The rows come from 5 hidden closed curves, with some noise, and rows from the same curve form a group. Each curve winds through 6 dimensions. The rows are also pushed far along 5 directions, which tell nothing about the answers.
Some rows, each with its group after it:
[ 16 -10   4  -5 -17   8 -11  12   8   3 -27  -9   4   6  -6 -13  16   7
 -12  18   1] : k_251
[  0   1  -6  -1  -6   4  -6  -5 -22 -10   9  14 -13 -10 -10  22 -21 -24
  -5 -11 -15] : k_853
[ 16  10 -13   1 -20  22  13  11  -4  -1  -1   8  12   2 -12   6  -7   0
  10  10   4] : k_373
[  9 -13  11   4   1 -16  -4   9   4   3  -2  -4  -3 -22  -8   2   7  -1
   0  -1  13] : k_37
[ 14   6 -12   3  13 -42  30 -16   7  19  11 -12   8 -18  13 -11   6  20
  21 -20   1] : k_251
[ -9  -1  -8 -10 -21  -9   2   1  -6  -2   9  -9  -9   5  11  -1  25   8
  14 -12   2] : k_37
[ -7 -11   2   8  44 -25 -30 -18   5  -2 -28 -18 -18   7   8  -4 -28 -27
 -34  11 -35] : k_37
[-20  -8  -4   8  11 -11   3  -7   8   8   3  -8  -9   8   8  -9  -2  19
  19  -1   9] : k_373
[ -7 -13   4 -16 -21  27  23  -1  33  13 -21 -42  17  40  13 -31  -5  19
  12  -7   5] : k_373
[ 5  1  0 -6  3 -8 -4 -2  1  1 10  3 10 -1  4  2 15  1 11 -5 16] : k_373
[ 17 -16  13  -1  13 -12   0   8  13   7 -21  -8  14 -21  -1  -8  32   1
   2  -3  28] : k_853
[ -7 -11  10  -9 -21  17 -19  18   9  -3  -5 -18 -10  30  -5 -10  -2   2
   4  10  10] : k_853
[ 12 -31  22 -18 -25 -14   7  18  43  28 -24 -67  -9  19   6 -55  17  27
  21  -9  31] : k_37
[-20  -2   4 -12 -42  18 -15  22 -13   5  20   3 -25  12   1 -17  22  19
  19  -6  28] : k_251
[ 22   0 -10  -8 -37  26  15   4  13   7 -16  -9  36  20  -6  -6 -12  13
 -13  18 -18] : k_251
[ -6  22 -36   8 -15  -4  10 -11 -20   3  18   6 -16  12   4   2 -27  11
  10  10 -31] : k_37
[  1 -14   9   6 -13  12  -8  14   4   2  -4  -3  -8 -13 -13   2  -7  -7
  -6  12   7] : k_37
[-32   2 -21   1   6 -14   9 -21 -13   4  21 -11 -37   9  18   0 -18   0
  32 -26  -8] : k_853
[-11 -16   8   6  11  20 -27  -3 -12 -18 -15   6 -25 -10 -12  22 -26 -46
 -27   3 -18] : k_853
[ 26  13 -17   3 -48  12  29  28  -8  -2   5  21  36  -9 -17  17  12  29
  13  13   2] : k_37
[ 27  -4  19 -12 -31  36   4  25  20 -19 -38 -17  26  14 -15   3  25  -8
 -27  23 -10] : k_373
[-19  -8  -5   8  16 -17 -32 -13 -30   0  24  24 -44 -43   4  17  17 -29
   4 -11  18] : k_37
[-12 -14   4   4 -12  24  -3   6   6  16   6  -3  -7   0  -4 -13 -19   2
   8   6  20] : k_226
[ 11   0  14 -16 -42  23  -2  30  -2  -5  12  16  30  -4  -5   9  46  12
   7  -3  37] : k_226
[-15  -7  27   1 -10  26 -45  18 -14 -26  23  36  -6 -22 -11  33  47 -23
 -18  19  32] : k_373
[-26  -1  17   8 -32  50 -10  27   6   2  11  -7 -34  11 -11 -17 -14   0
  -8  31   9] : k_251
[ 10  -4  20   2  15   0 -28  13   5 -10   0  15  13   1 -14   9  -5  -9
 -19  19   7] : k_226
[-17   6  13 -10 -50  40  -6  32 -10 -11  22   6 -21   4  -7   4  25   1
   8   3  23] : k_373
[ 11   7   8  -7 -23   7  17  10   1  -3  16  15  23 -14  -2   8  41  15
  12  -8  26] : k_251
[-10  13 -10   8 -14  25   4  17  -1   7   4  12  11   9   0  -6  -5  14
   0  21   4] : k_226
[-38 -13 -11   1   9  -8   9 -17  11  23  -3 -38 -22  40  18 -31 -71  13
  10 -21 -28] : k_226
[ 25  16 -17 -11   4 -37 -20   1 -27  -8   6  29  18  -8   1  16  29   1
  -2  -7  -2] : k_37
[ -7  13  -1 -11 -11  -8   7   9 -10   8  31   9   4  -5  12  -7  24  14
  30 -26  34] : k_226
[ -3  -2  -2   3 -14   2  -9  10  -3  -6  -2  10  16  12  -8  11 -16   8
 -15  12 -18] : k_226
[ -2   6  -1  -1 -15  -1 -35   6 -22 -15  33  24 -24  -7  -9  22  14 -11
   0  16   7] : k_853
[ 11   5 -20  -6  12 -23   7  -8 -14   6  -9   2  12   2   5   2 -22  -4
   5 -26 -15] : k_37
[-18  -6   3  -6 -23  22 -17  18   1  -2   6 -11 -21  31  -4  -8 -12   1
  11   8   9] : k_853
[ 10  -3  -7  -7 -16   0 -10   1   4  -6  -7 -10   9   8   4   5  27  -3
  -3  13  -2] : k_373
[ 11  22  -6   9   6 -28   9   6  -6  -5  15   7  -6  -8  -3   1   3  14
   5   6 -12] : k_251
[-20 -10  10 -16 -30   3 -13  17  -3  10  11 -14 -27  15   8 -27  24  19
  21 -16  31] : k_251
[  5 -15  15   3  -5  22  -2   3  11 -15 -16   3  20 -13 -11  23  10 -20
 -22  12  -3] : k_37
[-41  -6  13  -1  23 -21 -24   0  -7  11  35   2 -37 -10  20 -13  28   2
  28 -22  48] : k_853
[ 17   9 -22 -13 -41 -22  40  13   7  27   1 -22  12  16  10 -38  21  59
  44 -16  16] : k_251
[ 45  13  -5   8  14 -16   9   5   1  -9 -14  21  32 -22 -17  16  19   4
  -6  21  -1] : k_251
[ 14 -17  -4   3  26 -42   2 -23   7   5 -17 -13   6  -9   1   3 -20  -2
  -8 -11 -23] : k_226
[-20   7 -21  -6  -9 -20  18 -13 -25  14  32  -5 -35   2  10  -4 -37   3
  38 -47  -4] : k_853
[-19   0 -11   2 -11  17  12   3  10  14 -16 -28 -13  22  15 -28  -5  12
   6   5  -7] : k_853
[ -7  -1 -18  16   5   8  15 -11  -3   9  -7  -3  -4  -1  -3   4 -49  -6
  -2   4 -28] : k_37
[ 30 -21  14  -8   0 -35 -20  24  17   4 -14 -14  13 -12  -6  -7  54  14
  17   9  46] : k_373
[-19  10 -19  -8 -22 -19   6   3 -22  18  30   1 -19   3  16 -15  -7  20
  27 -30   5] : k_226
[ -6 -17  23  -3  35 -52   0 -14  21   6 -11 -30 -12 -17  22 -21  45  11
   0 -21  11] : k_373
[-30  -8  -1 -10 -36  25 -21  13  -3  10  20 -23 -43  17   9 -19   2  -6
  19   0  23] : k_373
[-10  11  -4  11  13  -9  -3   6   0   0   6   3  -8   6   2  -3  -7  10
   2  15  -5] : k_226
[  8 -26  32 -20  -8 -26 -19  20   4   0   2 -18 -15 -17  -4  -7  33  -6
  12 -33  41] : k_853
[  6  -2  19   5 -10  22  -3  20   8 -17 -16  -1  -7  -8 -12   6  32  -6
 -16  26   6] : k_251
[-22 -37  10   2  -8  23 -13  -7  18  15 -18 -34 -25  15  -4 -19 -46 -12
 -10   3  -6] : k_226
[ 38   7 -13 -12  -1 -27  26 -10  -2  -5 -16  -5  29   1  -4  11  -8   3
   1 -22 -26] : k_853
[ 17   6   4  -5 -29   1 -14  23 -13 -19   4  20  11 -15 -11  22  48   1
 -10  12   6] : k_226
[ 18  25  -5   6  70 -67  16 -29  -7  -8   6  14  13 -12  10  11  -4   0
   1 -25 -22] : k_251
[ 22  22 -24   6   9 -27   7  -4 -13   6   8  12   6   1  -2   0 -23   9
   2   5 -20] : k_226
[ -6  10   4  10  32 -10  10 -19  10  -1  -7  -6   1   5   9  -8 -22  -3
 -22   4 -31] : k_251
[ 20 -14  25 -13  14 -25 -68  13 -14 -14  -1  19 -12 -26  -9  12  54 -29
 -25   9  29] : k_37
[ -6  -7  -5   6  11 -12  -4  -5  -1  13  -8 -16 -24  -1   4 -15 -23  -5
   2  -5  -7] : k_853
[-27 -16 -13  11  38  -9  -4 -36   7  -2 -20 -25 -27  10  17   3 -23 -22
  -6  -1 -31] : k_373
[ 20  11 -13  -3  17 -49 -15 -10 -15 -14  10  13   6 -20   7  26  42  -8
  -2  -2  -6] : k_373

New rows. What belongs after each?
[  9 -17  -1   3  -5  17 -19   3   3  -2 -29   1   6 -15  -6   5  25 -16
 -21  23   2] : k_37
[ 22   3 -12   1   2 -34  22  -5   4   8  -2 -11   9 -10   0  -2  -2  15
  13  -8  -7] : k_37
[-27  28 -19  16  -6  35 -10 -12 -41 -29  35  56 -14 -11  -6  51  -8 -25
 -16  16 -27] : k_373
[ -2   1 -20  -1 -39  21  18   6   2  -5  -4  -7   8  16   1   8  20  20
  19  12  -3] : k_373
[ 18  -5  10  -1  -1  -3  -9  -1  19  -4 -22  -8  26   2   2  -4  36   8
 -25  27  -6] : k_373
[  5   4   6 -14 -43  16  -8  29  -5  -7  11  -6 -12   4  -6  -3  31   1
   8   3  19] : k_373
[-16  12 -30   7  14 -17  17 -24 -26  -5  10   7 -22   1   7  19 -37 -10
  15 -25 -33] : k_853
[-17 -14  -8   2  -5   9   5   5   9  19 -19 -17   3   8  10 -19 -10  10
   5  -5   4] : k_37
[-13   0 -13   2  -2   8  -5 -13  -9 -11   6   3 -15   2   4  19   3 -13
   3   4 -11] : k_853
[ 25  15 -14   6 -10  -5  15   4  -6   1  -7  21  20 -14  -7   2  25  24
   0  18  -3] : k_251
[ 35  12  -7   3   3 -32  13   4  -2   0  -9  18  26 -22  -4   2  46  28
   2   7   6] : k_251
[  4 -10   3  -4   9 -11  -8  -7  -8  -5  -5  -4 -12  -9  -5   9 -16 -24
  -8 -18 -10] : k_853
[ 24  -1 -11  -1 -37  19  20  10  14   5 -18 -18  15  13 -12  -7  -8  15
   1  23 -14] : k_37
[  0 -11  13  -4 -16  14 -35  20 -10  -2  -7  12  -3  -9  -9   3   9 -15
 -28  14   6] : k_226
[-28  14 -50   8 -14  27  21 -33 -11   5   5 -10 -15  34  17   4 -49  -2
  13  10 -48] : k_373
[-16   8  -5   4  27  -7   5 -21  -4  -7  -8  -3 -13  12  12  -2 -13  -5
 -10  -8 -27] : k_251
[-12 -41  52  -9 -11  21 -42  21  36   2 -22 -32 -10  -2   3 -27  55  -4
 -26  23  41] : k_373
[  0  11 -13  -3 -16 -17  -2  -5 -24 -12  28  11 -24 -12  -3  22   7  -7
  11 -12  -9] : k_37
[ 26   7  -7  -4  16 -37   2 -11 -10 -13   0  11  16 -18  -1  24  23  -8
   0 -11  -8] : k_251
[ -5  -8  -1   0  -7 -15   9  -3   6  22  18 -17 -15 -12   9 -20  -1  12
  21 -13  20] : k_251
[ 35   9  -7  -9   6 -19  13  -4   8   4  -8   2  40   7  -2  -1   3  13
   4   0  -2] : k_853
[  3 -27  37 -26   9 -36 -23   3  16   3   2 -33 -15  -5  10 -18  33  -9
   4 -36  35] : k_853
[-22  -7 -12   6 -38  39  17  16   2  18   0 -11  -6  14  -3 -15 -37  13
  16   3   2] : k_37
[  3   7  -6  -1  15 -42  11  -5 -13 -10  11  18  24 -22   9  26  30   7
   8 -26  -2] : k_37
[  8  20  -6   2   0   0  28  -7   7  -1  -3   0  26  13   4  -6  -9  20
 -10   7 -26] : k_251
[ -3 -10  16 -12 -51  22  -5  26   7   3  24  -1  -3  -8  -3  -8  56  22
  23   6  52] : k_37
[-18  -9 -19   2  19   3   6 -35  10   3 -30 -35 -12  28  19  -9 -40 -19
 -17  -2 -51] : k_37
[-20 -14  18   4  24 -15 -23   9   5  12   0  -2  -7 -13  11 -16  18  -1
  -4  -6  28] : k_226
[ -2  -3   8  -7  -3 -26  -9  14   0  10  18   6  12   7   2 -10  -3  23
  11 -16  18] : k_226
[-19 -13  -1   0   3 -26  -6  11  -4  19   9  -5  -9 -16  15 -15  26  17
  23 -23  34] : k_37
[-13  23 -35   7   1 -16  -2 -19 -37  -1  24  29 -22  -1   6  13 -14   4
   9  -5 -26] : k_251
[-11  -2   2   2   7  -5 -15  -7   5  10   5 -11 -17   5   8 -18  -5   1
  -7  11  -4] : k_373
[ 18  13  -8   2  -2 -18   5  -8   1  -7  -1  11  28  -7   6   9  39  19
 -12  17 -12] : k_373
[-12 -21   8 -10  -1  -5  -6  -8  16   7  -1 -31 -20   6  12 -13  18  -2
  16 -11  19] : k_853
[  8   0   6   9   7  20  -6  14  17  -1 -28  -3  21  13  -5  -7  -3   2
 -24  33  -6] : k_226
[-11   8 -13   5  -5 -10 -20   1 -18  -1  18  11 -27  -2   1   4  -3  -1
  -1   9  -9] : k_37
[-13  17 -17   8 -32  23  24   3 -11  -1  13   6 -15  -2   0   2   4  13
   9   9 -12] : k_373
[ 15 -17  38   0   2  19 -32  19  18 -25 -12   3   8   0 -23  19  19 -20
 -26  33  13] : k_226
[-10   9 -12  -1 -22   9  14  -4 -14 -11  26  16   5   6  -1  22  -4   7
  16  -9  -6] : k_226
[ 10 -12 -11  -1 -18   8   1  14  15  13 -19 -26  -2  19  -5 -17  -7  10
  20  16  11] : k_373
[ 10  19 -22  -3 -21  -9  48   5  11  20  -3 -26  10  30   8 -31 -22  45
  30 -10 -15] : k_373
[-33   6 -18 -14 -40 -16  -1   7 -17  19  55 -13 -43   9  23 -19  24  27
  59 -30  40] : k_373
[ -1  -1   3   5  -6   0   3   8   3  11  19   6  -3 -14  -3  -5  11  14
  23   1  33] : k_226
[ 24 -10  35 -21 -15 -39 -25  37  -1   0  28  11  11 -23  -8  -2  61  16
  19 -23  63] : k_37
[  1   8 -14   7 -16  13  11   4  -4  -5  -1  -6 -16   3  -6   6  -8  -5
   6  12 -14] : k_251
[  3  -8   8  -6 -34  -7 -10  23 -11   8  31  22   3 -24  -9   4  31  22
  22  -9  45] : k_226
[-16 -15  28  -1  23 -10 -26   7  -1  10  -1  -4 -26 -28   8 -17  16 -21
 -15 -16  27] : k_853
[-44  -8  -9  -1 -31  36   1   5 -15   7  16 -13 -49  18   1  -6 -39 -10
  25 -17   2] : k_853
[ 25  -3  -9  -6  -2 -29  24  -1  20   4 -30 -22  47  28   3  -8 -13  32
  -6  -4 -33] : k_226
[ 21  17 -11   9  -2  -7  18  -7  -3 -18 -11  19  29 -15  -2  24  36  11
 -20  20 -29] : k_373
[-10 -20   3   6 -11  35   1   0  16   2 -14  -7   1  -3  -3   2  11  -4
   4  17  16] : k_373
[  5  -6  19 -11 -11 -19 -21  33  -5  -5  10   5  -4  -1  -8  -1  32  12
  18  -9  38] : k_853
[-15  12 -20   1 -13  -1  -3  -7 -24 -11  17  18 -10  -3   8  21  12  -4
   2  -2 -15] : k_37
[  0 -14   8  13  43  -2  -6 -22  17   8 -39 -14  -6  -6   4 -19 -13 -11
 -28  15 -15] : k_251
[ -1 -10  15  -1 -49  51   6  38   4  -4   2   7  -1  -8 -20   5  30   7
  18  14  43] : k_373
[ 12 -20  34 -14  25 -43 -28  11  11   5   4 -12  -2 -12   0 -12  19  -4
   2 -24  36] : k_37
[ 20  -4   1  -4  14 -39  -1  -2   2  -6  -7 -12  -3 -16   1   7  26  -4
   6 -11   2] : k_251
[ 49  -4   8  -7  16 -30  -9  -3  -4 -24 -25  13  33 -24 -16  34  22 -23
 -29  -3 -18] : k_853
[ 13  11 -27  14  19   4  20 -39   3  -9 -16   4  21   1   3  22 -21 -12
 -21  20 -50] : k_37
[ 14   1  -9  -2  49 -49 -25 -17 -21  -5 -13  17   8 -17   6  17  -4 -26
 -18 -21 -18] : k_37
[ 27  -6  13 -11 -39 -10  -9  32  10  -1  -2 -10   8  -4 -11 -10  51  24
   7  15  28] : k_37
[-11  25 -14  12  39 -37 -12 -21 -33 -16  34  31 -31 -27   9  29  12 -21
   4  -7 -10] : k_226
[ 15   3  -3 -10 -17   4  22   2  23  14 -22 -27  25  13  13 -27  25  22
  -2   4   1] : k_853
[  7  24 -20   3  -5 -31  24   3  -7   7  20  -7 -10  10   4 -10 -17  24
  24  -9 -15] : k_251
[  5  -4   5  -5 -17  30 -22  12  -7   0   2  28  13  -3 -11   4  14  -1
  -7  12  25] : k_251
[ 39  18 -14  -3 -15  -8  21   7  10   1 -17  -5  38  13  -4  -7  12  24
  -7  22 -21] : k_373
[  3  -7  10 -10 -32  18 -27  21   2 -10   7  -3  -7  16 -12   2  17   1
   0  21  14] : k_853
[-15  -4 -19   5  -2 -16 -11   1  -9  15  21  -1 -28   1   6  -6  -4  11
  37  -1  23] : k_373
[-20  -5 -15   9  -3   6  -9  -9  -9  11  19   4 -29 -13   7   0   2  -6
  19   5  17] : k_373
[ 18 -18  23 -18 -16 -26 -27  18  12   1   8 -18  -9  -1  -2 -14  42   9
  13  -3  38] : k_853
[-18  16 -11  -6 -10  -8  13  -3 -14   2  18   3 -14  14  14 -10   6  21
  21 -20  -3] : k_251
[ 36  16 -12   7  -8  38  18   0   3  -9 -44  15  51  -2 -13  13  -9 -14
 -49  34 -45] : k_853
